The rows are grouped in 3 ways, from coarse to fine. Each group lies inside one group of the grouping before and may be the whole of it. The rows also spread widely along 10 directions, which tell nothing about the answers.
(in the rows, 128 means zero)
Some rows, each with its group in each grouping after it:
[ 73 101 156 138 166 136 160  76 162 153 144 128 139  97  75 118  88 129
 109 142 142 113 121 156 142 150 144 131 101 114 141 139 130 158]  J_713 mepud vun
[142 131 117 147 107 101 114 126 121  98 161 112 104 134 128 124 123 122
 114 134 153 124 136 103 135  87 110 133 129 134 149 122 157 121]  J_350 Gemer moto
[113 140 131 142 110  58 110 144 140 124 142 105 107 121 141 119 144 114
 127 131 140 118 122 103 143  54 126 137 122 135 159 137 156 115]  J_124 bape Saseg
[125 134 140 140 122 148 128 133 131 110 126 123 128 152 117 111 130 130
 137 128 130 137 122 105 126 140  99 125 133 139 129 143 141 134]  J_713 mepud ridud
[ 87  94  67  75 109 170 229  71 112 157  81  71 165 146  92 119 128 142
 135  76 127 129 124 108 133 119 122 155 154  83 149 157  69 147]  J_350 Gemer fas
[154 153 125 113  97 160  97 142 125 131 138 128 133 148 143 140 131 128
 120 140 121 120 164 125 108 130 146 133 124 163 123 124 125 123]  J_468 bof Tipad
[130 129 144 114 138 147 132 109 129 115 115 137 136 157 141 124 134 136
 146 123 129 146 112 119 104 147 152 136 134 112 138 133 124 123]  J_713 Zab Guli
[122 138 125 108 108 109 105 110 120 113 121 104 131 127 139 143 132 121
 169 121 156 122 114  93 134  68 179 159 129 130 167 135 151 107]  J_124 kobet seg
[126 113 122 168  95 134 111 119  88 100 142 100 145  88  80 133 127 138
 164 103 168  99 144  90 168 140  83 132 153 137 137 126 115 148]  J_713 Zab Mikem
[151 131 107 146 128 109 138 150 120 133 124 111 125 132 142 128 166 150
 131  98 124 124 139 119 105 154 120 110 147 106 119 121  61 134]  J_124 Radi Fota
[122 111 138 123 145 110 144 123 144 125 134 145 121 117 138 130 125 129
 111 155 123 139 112 130 120 133 119 132 107 112 128 120 141 150]  J_350 Gemer duk
[135 167 139 138 148 130 140 137 147 130 128 111 108 131 134 119 121  94
 100 180 101 134 122 136 138 121 123 126  93 159 115 141 170 103]  J_124 kobet lil
[144 144 130 139 164 107 140 120 133 111 144 119  96 123 133 124 121 121
 115 160 121 145 111 115 136 123 125 123 117 115 127 128 160 104]  J_124 bape Nezi
[127 121 156 156 158  96 118 126 134 114 124 141 117 110 138 129 146 155
 138 128 124 127 120 131 107 183 140 104 133  97 117 117  83 135]  J_713 Vevus lito
[ 46 129 171  76 137 140 141  63 138 141  75 108 168  67 104 143  94 120
 189 145 143 111  92 123 182 114 199 187  99 131 156 153 156 120]  J_468 bof Vul
[104  97 139 127 112 146 115  97 135 117 154 140 146 126  99 124  97 123
 138 127 169 130 117 106 138  98 139 153 121 130 159 143 179 150]  J_713 vos biku
[158 123 154 173 158  90 110 160 111  56 161 160 101 119 152 121 140 151
 139 148 148 165  81  66 146 170  52 102 139 104  95 108 174 133]  J_468 dama Bomi
[148 108 130 119 131 153 105  97 109 102 131 142 141 127 124 152 125 160
 167 108 157 131 130 108 101 162 172 136 150 103 140 116 100 139]  J_713 Vevus munub
[ 88 129 197 121 161  90  96  91 140 103  93 143 133  73 138 144 120 133
 191 160 139 127  84 126 144 132 197 156 103 116 153 133 155 118]  J_713 Vevus Garet
[105 127 130 134 139 120 151 102 164 157 141 116 124 147 122 104 119 121
  82 139 117 119 143 158 106 121 153 120 111 121 143 142 115 130]  J_713 vos Valim
[122 158 139  95 129 141 130 132 133 133  77 114 139 141 156 131 149 126
 166 134 106 134 113 123 118 131 176 147 116 134 133 143 115 105]  J_124 kobet mir
[101 130 167 140  99 145  89 155 146 137 129 140 148 117 107 117 125 122
 159 114 154 109 127 118 134 124 143 146 109 175 145 142 143 151]  J_124 Radi pez
[132 107 117 132 137  97 136 106 130 122 162 143 117 119 133 137 124 138
 105 138 143 127 127 121 109 120 130 130 121  98 139 111 127 149]  J_350 zap Ger
[176  84  96  92 103 148 102 119  69  69 123 154 154 112 153 180 148 146
 182 142 146 162 103  63 135 116  99 161 151 105 128 115 170 161]  J_713 vos Mub
[227 131  75 112 126 171 111 128  87 108 157 134 120 141 154 175 139 138
 118 144 128 148 156 117  92 142 140 132 142 119 115  96 117 127]  J_124 Radi vef
[121 100 121 125 141 127 150 113 141 130 159 145 136 132 119 126 122 152
 108 113 150 138 119 108 118 143 117 122 131  94 122 123 123 159]  J_468 bof Kimik
[ 96  84 132 101 144 140 173 105 141 147 123 153 150 103 111 133 111 136
 116 148 126 137 104 131 123 151 119 142 109 103 126 131 139 181]  J_350 soke Nesap
[145 122 132 133 129 131 129 146 131 106 146 142 118 159 134 115 134 138
 136 110 147 149 107  92 115 133 112 118 138 116 129 135 143 133]  J_124 mapa mupiv
[178 142 114 120 123 160 114 158 123 137 130 140 122 147 152 146 150 138
 115 142  97 137 157 136  88 157 135 118 127 143 110 113  96 134]  J_124 bape Nepe
[114 122 116 106 107  70 124 137 108 108 111 116 135 107 165 146 157 129
 143 146 127 136 101  87 151  74 104 152 129 117 136 127 159 129]  J_468 dama zeme
[ 85 126 165 162 148  68 132 100 146 101 138 114 113 141 123  91 130 139
 149  94 169 128  90  99 132 116 142 123 139  88 164 141 130 108]  J_713 Zab Guli
[162 154 139 156 112 115  76 175 130 127 148 134 108 126 147 137 152 131
 121 143 115 114 162 133 108 137 129 113 121 164 122 111 110 127]  J_124 bape Nepe
[139 124  92 143 118  97 144 131 111 120 142  97 121 121 124 135 149 127
 121 115 142 124 129  94 139 100  99 124 140 110 131 128 122 132]  J_124 kobet lil
[140 140 137 127 117  68  93 142 117 102 118 129 118 122 180 148 167 123
 141 158 114 133 119 115 121  93 130 139 124 125 138 115 144 118]  J_713 Zab Guli
[125 142 134 174 121 131 130 120 113 115 140  84 113  88  81 115 109 121
 129 136 144  96 150 121 168 153  94 122 126 150 129 127 117 123]  J_350 Gemer duk
[150  94 100 110 161 104 156  91 106 120 140 139 130  80 141 177 133 127
 102 184 113 145 118 135 135 124 107 140 117  85 115 102 145 156]  J_713 Zab Guli
[141 131 102 104 104 107 113 132 109 129 114 109 130 108 151 162 153 127
 145 138 119 122 138 114 130  85 145 152 130 130 144 122 121 127]  J_124 bape Nepe
[123 122 123 105 120 137 137 116 124 132 113 135 139 123 138 139 135 136
 137 137 118 126 130 126 109 140 143 145 119 122 134 125 109 144]  J_350 zap Ger
[ 79 133 176 116 134 143 116  85 132 122  87 111 152  80 105 129 110 121
 186 148 135 110 108 130 166 141 177 161 108 142 152 151 142 119]  J_713 vos Mub
[143 143 114 118 103 167 140 124  94 101  92  98 144 152 127 126 146 128
 164 117 120 139 123  91 137 139 103 142 151 136 128 144 126 115]  J_713 Zab Guli
[105 149 159 123 165  50 130 117 157 119 117 128 104 148 191 111 151 142
 125 136 123 146  90 124 103 117 179 122 124  82 142 125 115  91]  J_468 dama Bomi
[116 105 111 123 129 144 161 105 114 124 148 118 142 105  95 132 103 126
 108 146 144 133 120 106 162 123  84 139 126 123 121 131 164 151]  J_468 dama zeme
[166 107 109 138  94 111 103 183 124 133 147 163 128 167 169 133 183 172
 113  94 122 129 157 116  50 168 112  96 155 106 117  99  49 175]  J_350 soke Nesap
[103 158 153  75 132 157 147 138 124 128  27 110 153 129 157 125 164 138
 211 124  84 144  88 108 131 162 167 159 125 129 129 160  98 105]  J_124 bape Saseg
[111  92 137 116 133 114 122 124 147 142 152 166 148 112 133 144 134 161
 121 116 149 127 128 123 105 148 144 127 122 100 124 111 104 178]  J_468 bof Kimik

New rows. What belongs after each?
[122 155 100  97  85  99 126 142  84 111  57  65 137 101 153 148 176 123
 196 127 104 119 117  78 168  76 120 165 143 138 145 147 124  99]  J_124 bape Nezi
[105  87 130  85 146 119 159 112 151 152  99 164 152 140 157 140 150 153
 122 125 104 151 107 142  76 146 160 134 123  80 124 130  89 168]  J_713 Vevus lito
[111 117 128 134 121 128 120 116 132 153 143 123 146  85 104 144 125 147
 120 124 140  95 160 140 134 153 144 127 122 129 124 114  85 159]  J_468 bof Kimik
[162 137  83 114 101 127 123 154  78 146  79  88 151  72 146 185 190 148
 158 133  86  96 170 130 130 165 125 127 142 130 101 104  28 147]  J_124 kobet seg
[138  96 130 137  91 110  74 148 106  86 161 150 143 122 125 147 141 150
 184  89 195 128 113  57 128  96 126 142 148 123 153 117 153 160]  J_124 kobet seg
[167 135  32 130 119 175 197  94 115 194 162  55 126 141  81 139 115 115
  37 124 107  94 217 169 114 126 125 107 138 125 118 123  49 129]  J_124 kobet mir
[178 112  76  90 130 195 168 128 134 156 157 146 131 171 128 142 116 120
  62 160  98 160 154 138  87 121 113 131 117 133 108 125 150 156]  J_124 bape Nezi
[ 80 152 156 109  93 118 109 146 137 132  68 102 154 140 140 111 159 132
 203  85 138 113 108  95 133 105 174 154 131 144 161 159 105 112]  J_124 kobet mir
[141 115 156 146 112 135  66 152 129 132 128 166 148 119 148 144 166 175
 164  99 134 109 160 142  72 206 176 109 141 119 126 102  35 163]  J_713 vos biku
[ 97 171 151 141 114 131 134 117 148 141 110  90 117 160 121  85 126 122
 132 110 125 102 142 134 111 136 165 129 123 148 154 152  93  93]  J_350 zap Ger
[117 153 112  77 123 167 146  92 130 170  81  88 150 114 129 148 124 107
 139 146 103 111 143 161 126 109 209 171 106 147 150 144 103 107]  J_124 Radi pez
[108 134 121 159 132 101 160 108 153 145 165  96 100 144 100  90 103 114
  69 133 139 111 140 133 124 108 115 111 121 122 148 138 134 120]  J_350 soke Nesap
[ 66 102 171 105 158 153 155  81 164 140 140 154 152 123  96 110  80 134
 128 131 162 139  90 128 135 139 164 147 105 114 146 144 167 149]  J_468 dama zeme
[117 150 153 167 132 147 136 154 151 148 124 114 123 131 104 102 132 121
  96 152  92 110 154 156 128 179  88 100 108 166 102 139 105 142]  J_713 mepud vun
[146 112  96 139 117 112 138 110 103  98 141 103 122 136 127 126 140 134
 129 121 143 135 123  88 137 110  94 126 152 101 137 134 134 127]  J_713 vos Mub
[124 153 120 129 113 112 138 142 135 147  91  95 128 126 151 121 159 111
 107 165  72 116 150 151 128 124 116 127 112 151 120 142 108 120]  J_713 vos Valim
[119 101 103  62  82 168 125 110  94 130  95 128 181 106 129 173 141 148
 182 110 139 124 133  92 138 116 147 176 141 125 137 130 115 161]  J_468 bof Tipad
[154 125 104 131 107 136 142 144 104 100 128 119 121 164 137 115 146 144
 135 110 134 144 118  80 111 143  84 120 155 111 127 132 123 133]  J_350 soke Nesap
[154 100  78 144 132 100 142 105 106 147 179 104 119  67  97 169 121 132
  85 142 141  98 168 141 145 116 115 117 130 105 127 100  97 157]  J_124 mapa mupiv
[127 146 148 139 131 151 126 142 120 102 111 116 132 134 117 115 132 130
 171 119 139 137 103  87 142 152 118 129 129 141 124 145 142 119]  J_124 kobet seg
[112 143 128 132 128  92 114 109 115 143 107  84 127  69 120 148 147 141
 168 116 132  88 148 134 145 131 183 137 133 116 152 121  60 113]  J_124 bape Saseg
[159 143 108 100 133 171 135 104 110 120 120 109 126 133 126 144 118 126
 147 139 125 139 130 112 126 127 162 147 133 128 138 132 132 106]  J_124 bape Saseg
[102 131 129 129 112 116 154 147 133 142  85 105 140 122 128 116 152 118
 118 145  86 123 128 128 138 128  85 128 118 146 112 152 118 140]  J_713 Vevus lito
[143 164 136 144 161 107 146 135 151 122 141 111  88 145 141 106 125 107
  93 169 104 144 116 128 129 116 118 116 107 133 124 139 162  92]  J_124 bape Saseg
[121 122 104 148 118 105 150 137 139 151 148 101 126 146 116 114 146 136
 103  94 138 112 146 117 111 117 119 108 138 113 134 133  82 141]  J_124 kobet seg
[109 123 148 134 128 123 124 133 140 131 141 140 136 131 127 116 129 145
 124 119 142 127 125 120 118 148 130 122 127 124 128 125 117 143]  J_468 dama zeme
[126 149 182 134 135 130  98 190 152 121 106 165 124 120 154 121 148 121
 143 172  90 144 107 126 127 157 104 128  92 173 102 135 163 141]  J_124 bape Nepe
[109 130 116 114 148  70 149 107 149 156 128 107 112 103 146 142 136 119
  99 155 109 121 128 149 127  80 161 139 107 106 146 126 121 120]  J_124 bape Nepe
[157 121  85 168 152 143 183 102 115 109 177  88  98 155  80 100 108 140
  98  92 158 138 130  89 138 144  78 100 162  89 129 136 116 115]  J_124 bape Nepe
[127 131 138 128 177 176 177  76 149 132 150 123 111 121  89 117  70 110
  82 180 121 138 128 159 136 159 137 129  95 129 123 131 159 122]  J_350 Gemer fas
[107 112 129  90 112 189 155  98 130 127 112 127 154 139 102 124 101 124
 143 127 140 138 118 114 133 125 140 163 117 139 146 147 153 147]  J_350 Gemer moto
[152 115 119 185 122  95 114 154 113  89 170 127 106 135 117 119 149 148
 118 116 150 130 133  86 130 144  47  95 152 114 118 117 123 152]  J_713 mepud ridud
[ 76 101 153 110 112 137 144 143 155 161 112 143 161 114 106 119 130 132
 141 110 132 119 114 128 133 130 129 140 110 139 135 149 123 176]  J_124 mapa mupiv
[134 135 143 129 106 143 103 133 118 109 106 127 138 137 131 130 139 135
 163 123 131 128 129 104 120 134 138 137 136 143 137 139 127 128]  J_713 Vevus Garet
[144  74 113 119 129 153 138 123 126 120 158 170 148 110 116 150 116 130
 101 167 129 150 124 120 128 134  81 136 112 122 112 122 175 193]  J_713 vos Valim
[191 167 123 115  99 107  57 182 131 134 126 149 111 158 215 167 184 125
  99 185  68 127 180 161  59 115 155 120 113 167 116  95 102 126]  J_713 mepud ridud
[137 142 123 154 158  82 143  89 124  87 152  93  90 116 127 117 110 100
 103 180 132 139 103 108 167  86 101 130 118 111 139 139 199  88]  J_713 vos Mub
[ 89 103 170  64 141 148 119 106 132 126  45 163 179 123 166 154 166 178
 228  99 119 143  84 121  88 187 213 160 132  85 144 132  62 156]  J_713 mepud vun
[115 127 115 109 112 108 139 111 104  97  78  98 141 142 154 124 162 142
 185 101 131 142  93  78 134 110 133 150 155  91 150 151 117 108]  J_713 vos biku
[121  92  84 104  86 132 139 111 102 154 123 107 158  72 107 172 136 135
 122 132 127  94 172 138 140 111 122 154 125 130 137 111  86 179]  J_350 Gemer moto
[142 126  76 140 120 166 174  81 112 148 155  71 121 122  74 126 102 127
  83 118 137  99 183 144 134 142 124 122 140 123 136 124  77 128]  J_350 Gemer moto
[144 150 138 150 134 113 133 137 125  97 118 114 106 147 140 112 137 117
 122 155 111 145 113 104 132 123  95 119 126 135 121 144 160 106]  J_713 Vevus Garet
[141 102 121 117 134 139 133 138 111 102 124 150 145 124 132 144 145 152
 169 111 149 151  97  79 127 150 109 134 139  98 120 126 131 158]  J_124 kobet mir
[176 123  48 127  57 209 123 116  83 150 157  74 147 170  76 135 131 157
 136  40 166  93 213 100  96 131 149 124 189 136 154 123  34 135]  J_124 bape Nezi
[146 110 134 120 109 118 106 139 102  69 118 144 128 136 153 135 147 151
 187 109 159 153  90  60 126 126 109 147 147 108 142 123 149 138]  J_350 Gemer duk
[179 172 110 107 105 148 114 177 112 135  94 122 128 169 194 140 182 142
 115 149  68 139 161 136  77 167 129 114 137 149  94 114  71 112]  J_468 dama zeme
[150 104 130  63 161 239 153  96 141 154 124 177 158 141 118 154  97 143
 133 147 115 160 126 149  84 188 192 149 109 121 119 125 124 161]  J_124 bape Saseg
[160 167 149 121 125 123  82 113 118  83 121 124 111 162 174 134 136 123
 159 146 134 142 117 111 104 106 182 146 133 134 154 125 155  76]  J_713 Zab Mikem
[126 147 168 108 124 121 103 159 155 120 111 164 119 160 178 117 141 121
 129 167 102 149 105 127  89 127 149 137 101 149 132 132 166 127]  J_350 soke Nesap
[ 97  96 159 130 134 138 131 112 127  85 121 146 146 133 107 115 121 148
 184 104 167 151  73  69 145 141 102 144 138 105 142 148 167 154]  J_713 mepud vun
[108 178 153 151 177 169 179 100 168 157 129  83  99 149  82  75  86 103
  90 152 104 122 135 160 139 162 151 111 102 149 126 160 132  80]  J_124 bape Nezi
[104 125  85 120 117 134 187  89 111 146 121  66 140 132  96 114 120 134
 112 101 138 116 138 110 149 116 114 133 151 104 139 144  94 118]  J_468 dama zeme
[101 108 131  78 107 147 125 103 119 118  90 131 162 132 134 147 136 137
 181 120 136 139 103  99 126 104 154 170 133 120 156 144 139 148]  J_713 mepud ridud
[ 74 117 108  77 115 129 180  83 130 158  94  89 160 129 120 126 124 128
 132 113 130 123 115 120 141  90 158 162 131 107 154 152 115 127]  J_468 dama zeme
[129 107 165 112 152 174 113 121 156 130 138 188 143 157 134 131 122 157
 135 130 132 149 121 141  71 187 167 124 118 118 127 121 114 167]  J_713 mepud ridud
[140 115 108 140 163 116 171 120 129 126 140 121 117 121 123 124 135 136
 108 129 129 144 107 117 128 148 101 120 128  90 115 130 117 139]  J_124 Radi pez
[108  71 110 115 127  92 160 132 137 121 150 159 147 142 139 126 151 168
 121  87 156 154  94  76 114 123  82 124 145  66 123 126 122 184]  J_468 bof Kimik
[136 132 172  84 127 187 105 145 140 108  92 180 152 138 161 139 124 105
 149 205  89 168  95 126 123 141 127 161  84 175 111 146 217 145]  J_713 vos Mub
[158 134 126 141 112 123 104 143 109 104 145 130 113 117 135 138 129 126
 127 158 130 125 136 109 127 134 106 128 126 143 127 114 150 133]  J_350 soke Nesap
[167 115  82 115 108 124 123 115  70  74 127 105 133 128 137 160 151 145
 188  95 170 146 102  45 141  98 117 149 167  92 143 124 138 122]  J_124 kobet lil
[117 128 149 132 118 144 136 159 138 124 120 134 134 144 118 106 134 129
 144 116 130 136 108 102 135 141 100 125 124 144 122 150 143 142]  J_124 mapa mupiv
[ 74  94  95 117 136 121 208  55 103 135 106  67 144  75  65 124 102 132
 145 112 153 110 105 100 184 123 108 151 142  79 153 149 114 139]  J_350 soke Nesap
[137 133 105 125 103 114 122 143 123 140 129 110 134 126 139 144 153 123
 124 124 125 116 146 119 118 103 133 132 125 136 132 126 109 136]  J_124 kobet lil
[121 155 140 107 141 138 146 124 145 124 111 120 126 149 147 115 126 120
 119 155 108 146 109 117 130 128 131 137 111 135 119 145 158 108]  J_468 bof Kimik
[120 147 136 165 118 126 123 129 151 160 164 107 108 116  96 109 102 107
  68 160 122  88 176 166 123 134 128 110 104 167 133 123 121 132]  J_350 soke Nesap
[ 93 104 110 101 141 136 174  83 140 161 131 108 140  99  91 134 101 119
 114 139 133 122 123 132 149  95 146 152 111 114 148 142 144 144]  J_124 bape Nezi
[110 158 178  70 125 148  85 142 149 142  60 154 158 123 178 153 150 127
 193 153 100 129 111 145 101 137 232 167  93 157 140 134 120 120]  J_124 kobet mir
[152 147 131 101 134 138 106  82 107 102 114 116 129 118 153 159 120 119
 157 163 129 132 124 129 123 111 191 160 124 125 151 119 146  94]  J_713 Zab Mikem
[124 131 118 123 103 127 147 146 129 121 102 113 131 170 140 107 149 119
 120 126 105 144 119 101 118 106  90 130 135 139 124 156 141 127]  J_713 Vevus lito
[118 129 195 150 173  84  86 101 131  50 137 153 105  87 141 127 107 120
 181 181 162 154  55  85 171 122 134 146 106 113 145 134 233 104]  J_713 vos Mub
[110 110 124  73 108 106 117 109 122 137  91 133 152  86 162 173 149 135
 155 150 116 118 129 139 120  99 181 172 109 119 152 115 110 151]  J_350 Gemer moto
[190 137 131 150 146 226 127 111 139 118 184 154 112 192  96 112  80 125
  77 146 136 151 160 138  80 180 133 102 127 152 113 128 153 129]  J_713 Vevus Garet
[139 141 136  76  96 172 105 142 139 137 115 151 151 166 163 144 132 124
 129 148 113 143 136 121  97 112 159 155 113 162 125 132 154 135]  J_468 bof Vul
[117 102 132 143 165 107 139  66 112 101 140 115 124  80  95 144 106 147
 151 128 164 121 110 112 148 148 147 133 138  80 142 123 121 131]  J_713 Vevus munub
[193 157  70 121  94 138 120 146 100 140 127  87 121 158 158 147 170 132
 114 111 111 117 179 127  89 118 146 124 150 134 128 115  62 109]  J_124 Radi vef
[146 113 127 165 157  71 111 131 141 133 192 143  96  81 124 149 122 130
  79 164 137 116 146 146 128 117 119 110 108 115 125  97 134 150]  J_124 bape Nepe
[ 78  91 121 128 155 132 200  55 134 131 139  94 132  96  62 111  80 127
 123 116 167 123 103 113 169 125 117 145 125  87 153 146 138 142]  J_350 Gemer duk
[ 88 131 161 133 132  57 103 122 141 112 117 125 128 113 155 122 156 162
 174  94 158 118 100  95 127 124 168 132 137  90 152 126  98 119]  J_468 bof Kimik
[155 134 106 112 111 177 127 124  95 129 106 104 150 104 114 154 135 130
 162 123 129 120 144 116 139 149 138 149 134 143 124 127 105 133]  J_124 Radi vef
[135 129 125 124 123 102 114 140 123 121 132 131 130 101 148 149 145 135
 123 153 121 127 131 113 138 125 110 133 119 129 114 116 136 142]  J_468 bof Kimik
[122 141 115 120 132 135 133  90 124 160 123  86 136  84 106 149 119 119
 131 134 133  94 158 157 138 122 189 147 116 132 148 124  90 118]  J_124 Radi vef
[113 113 152 137  99 129  92 128 136 122 153 139 133 108 108 131 108 125
 138 129 163 109 139 119 131 111 139 145 113 155 154 121 148 156]  J_350 Gemer duk
[120 154 139 124 147 113 143 125 133 123 108 110 122 113 144 125 136 128
 127 157 105 131 116 122 145 146 123 128 113 127 112 134 131 110]  J_468 bof Kimik
[123 134 124 105 129 165 152 111 118 133 121 115 142 101 113 139 100 103
 107 187 108 134 127 129 167 123 105 151 103 158 110 134 181 132]  J_468 dama Bomi
[105 165 111 123 127  73 186 117 127 110  65  57 106 170 159  91 161 104
 129 135  90 149  87  89 148  66  96 136 138 109 142 177 150  69]  J_713 Vevus Garet
[130 144 119 103 111 131 120 135 128 149 100 112 134 130 149 142 154 131
 143 124 106 119 146 134 109 117 170 143 127 136 140 130  89 121]  J_124 bape Nepe
[110 127 136  98 110 132 125 142 135 156  94 126 151 113 140 143 151 135
 150 124 111 114 133 138 119 133 161 141 117 138 133 135  93 146]  J_124 mapa mupiv
[130 132 122 122 152 106 148 119 122 127 114 109 119  93 132 142 140 131
 138 148 111 130 115 121 144 134 130 132 122 108 126 128 117 123]  J_124 bape Saseg
[136 129 168  83 114 149  98 172 147 114  84 190 147 162 190 138 153 121
 145 176  82 171  97 122  88 127 133 151  99 162 110 140 182 150]  J_713 Vevus lito
[150 145 103 170 125 114 139 103 112 117 154  76 101 125  99 122 115 114
  94 141 133 111 157 120 145 109 105 112 138 132 135 134 130 103]  J_713 Vevus Garet
[135 134 121  98 106 137 110 105 126 129 141 115 129 130 129 148 109 109
 134 140 148 122 135 120 131  67 179 159 118 145 163 134 167 115]  J_124 mapa mupiv
[154 100 128 115 126 115  91 132 100  83 135 158 134 112 149 160 151 168
 199  98 168 148  98  67 117 133 148 144 154  89 145 111 124 146]  J_124 bape Saseg
[114  99  72 130 127 119 187  85 109 144 138  75 138 106  84 130 125 135
 122  87 159 114 127 105 153 104 113 140 150  84 148 139  93 141]  J_124 Radi pez
[147 148  94 114 122 148 154 108 109 128 116  80 126 126 119 134 124 107
 127 139 123 129 132 114 148 101 129 149 126 136 136 142 141 104]  J_124 Radi vef
[156 132  82  91 145 158 181  97 103 115 107  96 122 140 132 140 127 123
 132 143 110 159 107  99 139 114 119 148 138 102 128 142 144 106]  J_124 bape Nepe
[ 74 114 172 161 159  81 144 104 142 112 125 114 117  69  96 109 110 133
 153 132 155 113  93 115 171 149 116 130 112 106 142 132 133 135]  J_350 Gemer duk
[212 121 104 166 145 132 108 151 112  84 187 154  99 182 150 126 151 172
 128  81 168 158 129  85  68 175 118  89 170  82 119 100  90 130]  J_124 Radi Fota
[130 139 119 144 140 123 153 132 112 135 113  98 129  98 126 129 145 143
 116 140 103 117 143 131 143 183  97 108 135 119  96 117  72 130]  J_468 dama Bomi
[116 138 108  74  61 177 126 156 113 169  68 110 182 132 142 150 170 141
 154 110  90 104 172 130 113 144 140 151 134 166 116 138  59 155]  J_468 bof Tipad
[101 101 144  98 110 163 112 121 120 137 106 142 168  82 103 155 124 140
 184 120 145 118 122 113 145 136 155 165 120 142 142 132 125 166]  J_124 bape Nepe
[140  85 121 137 152 143 161 113 138 121 167 157 123 145 112 119 115 158
 103 109 154 147 120 117  96 174 108 111 136  83 122 115 105 170]  J_350 Gemer duk
[151  78  99  97 140 104 166 136 121 105 131 166 127 134 169 150 151 144
 111 151 118 176  89  94 107 121  74 137 126  76 111 113 152 175]  J_350 Gemer duk
[204 148  82 157 110 180 141 151 106 110 175 109 107 209 125 107 139 153
  87  88 136 141 170  90  88 178  76  83 174 122  97 119  82 116]  J_468 bof Vul
[ 80 132 175 155 168 164 156  79 152 122 123 108 131 131  69  87  90 139
 153 106 153 120 107 126 144 186 149 121 125 116 144 156 115 119]  J_713 mepud vun
[102 127 129 113 117  45 113 109 124  91 102 106 119 152 175 127 170 147
 181  94 152 139  85  74 117  64 157 149 155  77 178 140 123 104]  J_713 mepud ridud
[123 170 167 148 145 125  99 113 150 141 121 110 112 105 125 128 112 108
 110 180 102  99 159 177 122 146 182 125  97 167 129 128 120 100]  J_713 Vevus munub
[ 91  78  87 137 141 105 185  65 129 164 153  94 144  80  78 136 112 135
  88 120 145 102 146 145 147 119 122 128 130  76 143 129  87 164]  J_713 vos biku
[172 147  88 113  66 178 108 142  91 134 109  98 139 169 140 136 158 150
 148  89 121 107 183 114  79 155 154 127 166 143 138 120  46 124]  J_350 soke Nesap
[ 42  69 154 101 133 143 181 111 163 165 122 160 179 121  92 106 113 151
 128  95 152 136  92 118 130 147 117 142 117 102 133 150 124 196]  J_468 dama zeme
[ 98  94 169  99 204  78 144 104 152 122 113 178 130  55 151 160 129 145
 154 179 118 157  62 133 137 151 162 146  90  71 124 116 154 158]  J_124 bape Saseg
